The rows come from 4 hidden closed curves, with some noise, and rows from the same curve form a group. Each curve winds through 8 dimensions. The rows are also pushed far along 5 directions, which tell nothing about the answers.
In the rows, 128 means zero.
Known rows, each followed by its group:
[108 122 134 158  95 100 116 124 143 116 193  95 101  86 112 108 159]	k172
[ 87 151 208 143 128  74 139 152 143 177 144 150  52 107  84 117 114]	k978
[140 128 111 130 129 156 138  70 149 124 120 127 160 153 130 136 124]	k925
[ 89 122 133  96 131 151 166  90 124 126  79 168  59  68 109 151 158]	k802
[106 120 139 166  94  96  93 116 120 122 143 119  38  44  79 102 173]	k802
[117 111  74  91 107 163 109  86  96  68 111 159 144  85 139 154 156]	k978
[197 138 158 149 107 162 100 103 118 154 118 107 145 138 103 151 123]	k925
[106 154 117 163 131  79 114 177  99 163 140  44  78 105  80 124 142]	k978
[140 136 128  68 137 155 143  76 116 111 122 185 117  88 108 157 125]	k925
[116 102 118 112  92 167 101  66 132 124 128 179 131 142 137 147 109]	k978
[109 126 114 158 118 114 135 117 148 147 139 100 123 152 117 112 122]	k978
[160 152 184 139 133 106 164 158 139 149 163 115  91 101  94 128 134]	k925
[182 132 223 130  98 162 141 106 141 169 154 189 135 130 154 182 109]	k925
[139 123 107 105 120 130  93 163  55 123 109 122  99  72 117 154 138]	k925
[130 132 120 173 116  97 111 157 102 164 129  81 140 158 118 111 118]	k978
[124  95 148 160  66 122  92 101 122  93 198 138 127  92 101  97 156]	k172
[162 137 186 154  88 133 130 106 124 166 136 155 135 128 147 149 123]	k978
[ 79 137 132 114 145 103 135 119 119 153  95 137  92 107 128 121 138]	k172
[101 114 107 113 111 151 134  94 149 104 110 166 123 128 152 142 129]	k925
[161 152 237 148 148 112 164 156 187 150 161 157 112 145  97 131 105]	k172
[152 132 173 123 102 138 113 121  83 136 148 155  98  83  95 159 136]	k978
[162 116 149 155  71 160 105 124 141 110 161 132 138 138 115 158 113]	k802
[123 114 165 143 112 140 145 104 172 124 144 195 132 159 133 145  95]	k802
[101 125  83 125 137 124 142 139 161  84 142 126 158 167 121 119 103]	k802
[113 105 157 147 115 131 122 115 186 127 144 162 127 160 128 115 105]	k978
[ 79 138 100 158 131 101 118 150 119 160 122  73 119 159 146 126 119]	k978
[139 130 113 119 115 130  82 114 128 111 129 131 131 110 100 139 121]	k925
[109 132 203 134 123 123 167  75 197 135 170 183 110 115 145 128 133]	k172
[138 127 137 143  80 118 119 109 128 131 170 112 106  78 101 130 151]	k978
[ 77 111 101 176  68 102 128 115 150  86 176 118  72  99  98  96 151]	k802
[159 118 186 151 120 122 138 129 149 153 143 167 136 151 108 114 102]	k802
[126 114 111 146 143 114 107 139 143 108 114 117 145 134 126  96 130]	k802
[134 147 202 126 149 135 174 104 126 172 137 162 128 145 135 149 130]	k172
[123 115  79 143  99 155 127 111 152  78 135 137 125 159 128 123 123]	k802
[115 124  60 145 111 134 116  98  89 122 136 117 123 133 131 139 131]	k802
[ 76 157 140 130 154  89 155 177 129 134 104 137  75 123 111 144 115]	k802
[132  79 110 124  91 190 137  14 195 108 149 202 183 170 205 133 121]	k172
[118 122 116 126 134 108  97 151  66 153 111  97 118  99  96 133 130]	k925
[158 150 207 112 159 136 190 133 151 159 113 194 138 166 147 141  97]	k925
[ 75 127  81 154 151 100 126 163 108 149 129  65 133 151 141 141 123]	k925
[ 92 102  62 110 123 146 150  77 147  79 178 180 135 151 159 125 117]	k925
[175 145 228 131 104 141 161 114 159 153 152 174 149 137 114 158  97]	k802
[118 140 121  82 148 163 111 106  87 130  55 151 115 124 109 162 124]	k978
[ 89 108 121 155 114  95 125 135 132 100 156 119 113 111 100  80 148]	k978
[ 92 154 167 135 153  84 167 148 178 143 148 124 112 115 158 123 134]	k172
[129 154 155 114 146 140 133 121 118 163 100 121  94 134  91 156 115]	k978
[125 117 140 140 112 132 117 138 111  97 142 145 120 117 102 129 136]	k172
[125 108 150 140  84 159 158  55 158 111 174 186 128 119 165 149 148]	k172
[124 134 147 128 107  90 117 115 160  94 166 159  97  61  99 104 140]	k925
[140 132 149 142 106 132  83 117  94 176 106 105 111 105 137 146 142]	k172
[138 102  80 126 111 158  97 127  84 119  97 135 160 157 134 142 110]	k802
[155 113  76 122 120 176 144  96 132  99 119 139 179 155 181 145 133]	k802
[168 141 139 161 115 140 128 143 118 120 130 110 118 145  97 133 134]	k172
[141 146 176 159 126 115 127 142 118 164 126 146 118 139 129 157 106]	k802
[110 104 133 161  99  90 105 122 163 116 173 124 133  90 112 106 134]	k925
[145 112 135 101 129 172 107 112  87 123  91 141 164 136 120 148 127]	k172
[107 152 122 136 191 141 217 134 166 128  98 116 155 198 167 146 122]	k172
[123 143 112 150 187 100 155 194 101 157  83 116 154 171 143 156 107]	k978
[165 126 144 142 118 154 128 141  82 140 101 125 136 152 105 139 131]	k172
[120 171 168 165 170  56 164 195 142 172 182  79 105 158  87  99 109]	k925

New rows, each followed by its group:
[110 157 105 131 164  99 164 156 137 133 161  84 157 164 144 130 121]	k925
[101 116  63 131 106 140 101  85 133 103 144 118 121 118 154 131 146]	k172
[116 113  74 127  74 132 123  70 160  60 213 143 152 116 153 104 146]	k925
[145 150 175 120 110 121 102 132 104 157 135 125 101 119  83 128 117]	k978
[ 61 124  79 170 155  53 137 173 129 119 119  75  99 102 110  78 146]	k925
[ 93 143 102 109 114 129 131 102 118 107 128 141  67  95  71 144 131]	k802
[177 146 220 125 162 183 147 142 123 197  65 121 151 196 136 176  98]	k978
[130 173 181 126 125  88 159 131 145 156 156 149  73  87  98 149 128]	k978
[113 180 148  93 175 111 169 166  94 170 112 110  99 141 104 155 116]	k925
[125 109 118 171  96 115 112 118 123 142 128 113 141 141 126 109 131]	k978
[127 115 148 163 120 117 120 162 103 155 117 102 119 135 113 121 133]	k172
[ 83 146 162 103 178 105 168 161 122 163  86 160  99 126 138 153 119]	k172
[ 92 145 110  53 166 120 179  84 141 100 111 178 101  67  97 137 136]	k925
[183 143 176 128 137 171 140 127  91 170 119 138 149 166 134 185 105]	k978
[ 92 140 103  83 139 136  94 112  55 163  47 116  94  80 130 160 149]	k172
[115 145 116 116 165 135 156 141 115 162 101  89 134 149 117 162 121]	k925
[114 120 143 119 154 118 169 131 144 139 136 158 150 133 154 145 113]	k925
[130 120 164 160 139 113 167 100 165 147 136 156 122 133 135 103 132]	k802
[117 154 134 114 138 130 124 130  98 128 102 128 111 101 138 160 145]	k172
[145 147 155 160 166 115 120 157 126 169  89 117 153 158 150 163 103]	k925
[ 90 143 130  95 125 145 136  89 135 130 115 155  80  98 126 169 132]	k978
[119 123 158 161 128  97 115 153 144 149 116 119 119 107 113 128 125]	k925
[154 107 118 199  92 127  80 138 123 115 170  84 130 158  89  93 132]	k172
[110 118 108 181 103  96  62 163  88 152 151  64 116 114 115 136 133]	k925
[186 124 125 144  72 154  70 114  96 125 183 105 153 145 115 133 122]	k925
[ 63 152  98  85 157 107 149 123 103 143 100 116  87 119  94 127 123]	k978
[104 149 171 100 137 119 180 124 127 141 101 174  85  82 138 148 142]	k925
[159 120 124 176 120 139  75 122 111 151 109 108 173 176 144 137 106]	k925
[137 128 155 174 126 118 154 151 160 160 167  94 160 180 152 135 115]	k925
[ 87 125 123 111 115 125  85 107 101 125 117 140 100  73 141 152 147]	k172
[123 131  88 151 129 122 103 121 110 132 128  65 158 154 142 102 146]	k172
[109 123  19 109 144 152 151 122 126  81 126 118 158 177 151 142 114]	k802
[137 137 227  99 139 146 190 105 160 126 127 225 112 121 103 148 119]	k172
[136 155 116  80 151 156 142 125  57 148  49  94  97  62 109 179 166]	k802
[121 145 205 160  94  78 121 103 167 147 168 140 106  64 104 121 145]	k925
[130 105 126 146  88 154  66 118 109 127 130  88 130 135 121 124 134]	k978
[139 158 158  34 144 173 125 107  62 137  59 171 114  87 103 187 127]	k978
[108 123 163 102 142 129 149 120 157 136 107 144 132 114 131 122 128]	k172
[118 160 200 133 180 110 217 158 128 195 117 148 101 158 137 154 108]	k925
[146 129 160 108 112 134 148 118 132 118 148 185 122 116 133 120 124]	k925
[138 120 215 160 107 117 157 135 179 141 146 159 122 120 141 121 130]	k172
[ 94 108  66 110 123 166 173  75 133  70 120 148 145 143 135 124 150]	k172
[151 133  92 133 147 147 119 114 115 128 104 142 163 179 148 146 103]	k802
[163 135 188 152 121 136 139 125 170 132 141 123  93 112  81 122 135]	k802
[123 143 166 177 158  90 169 139 156 166 144 138 121 159 149 122 114]	k802
[125 125 100 128 158 128  95 160  92 152  63  82 154 127 129 164 119]	k925
[ 81 149  87 125 148 100 169 121 141 111 136 110 125 147 107 112 121]	k802
[114 159 162 143 162 113 169 152  92 171  87  98 113 142 119 133 143]	k172
[104 122 135 135  90 102 102 121 129  99 151 149  83  50 122 124 157]	k802
[139 128  71 130 127 174 118 121  69 107  80  83 154 149 132 152 148]	k172
[164 134 168 120 109 125 119 149 110 131 135 149  80  61  99 151 135]	k925
[121 121 150 130 139 132 130 143 140 133 116 151 158 167 151 131 104]	k978
[163 130 152 122  81 143  94 102  74 131 145 130 148  91 131 135 159]	k172
[123 132 107 124 120 132 137 120  99 111 131 145 125 135 118 126 141]	k172
[155 127 163 170  80 114  70 105 134 142 146 110 152  99 125 137 137]	k925
[170 156 121 122 127 165 138 115 114 126 100 115 133 152 114 158 121]	k802
[ 95 119 103  86 115 159 121  61 107 138  97 144 110  80 154 160 156]	k172
[ 98 124 150 112 149 136 202  76 194  99 129 222 144 152 161 126 119]	k978
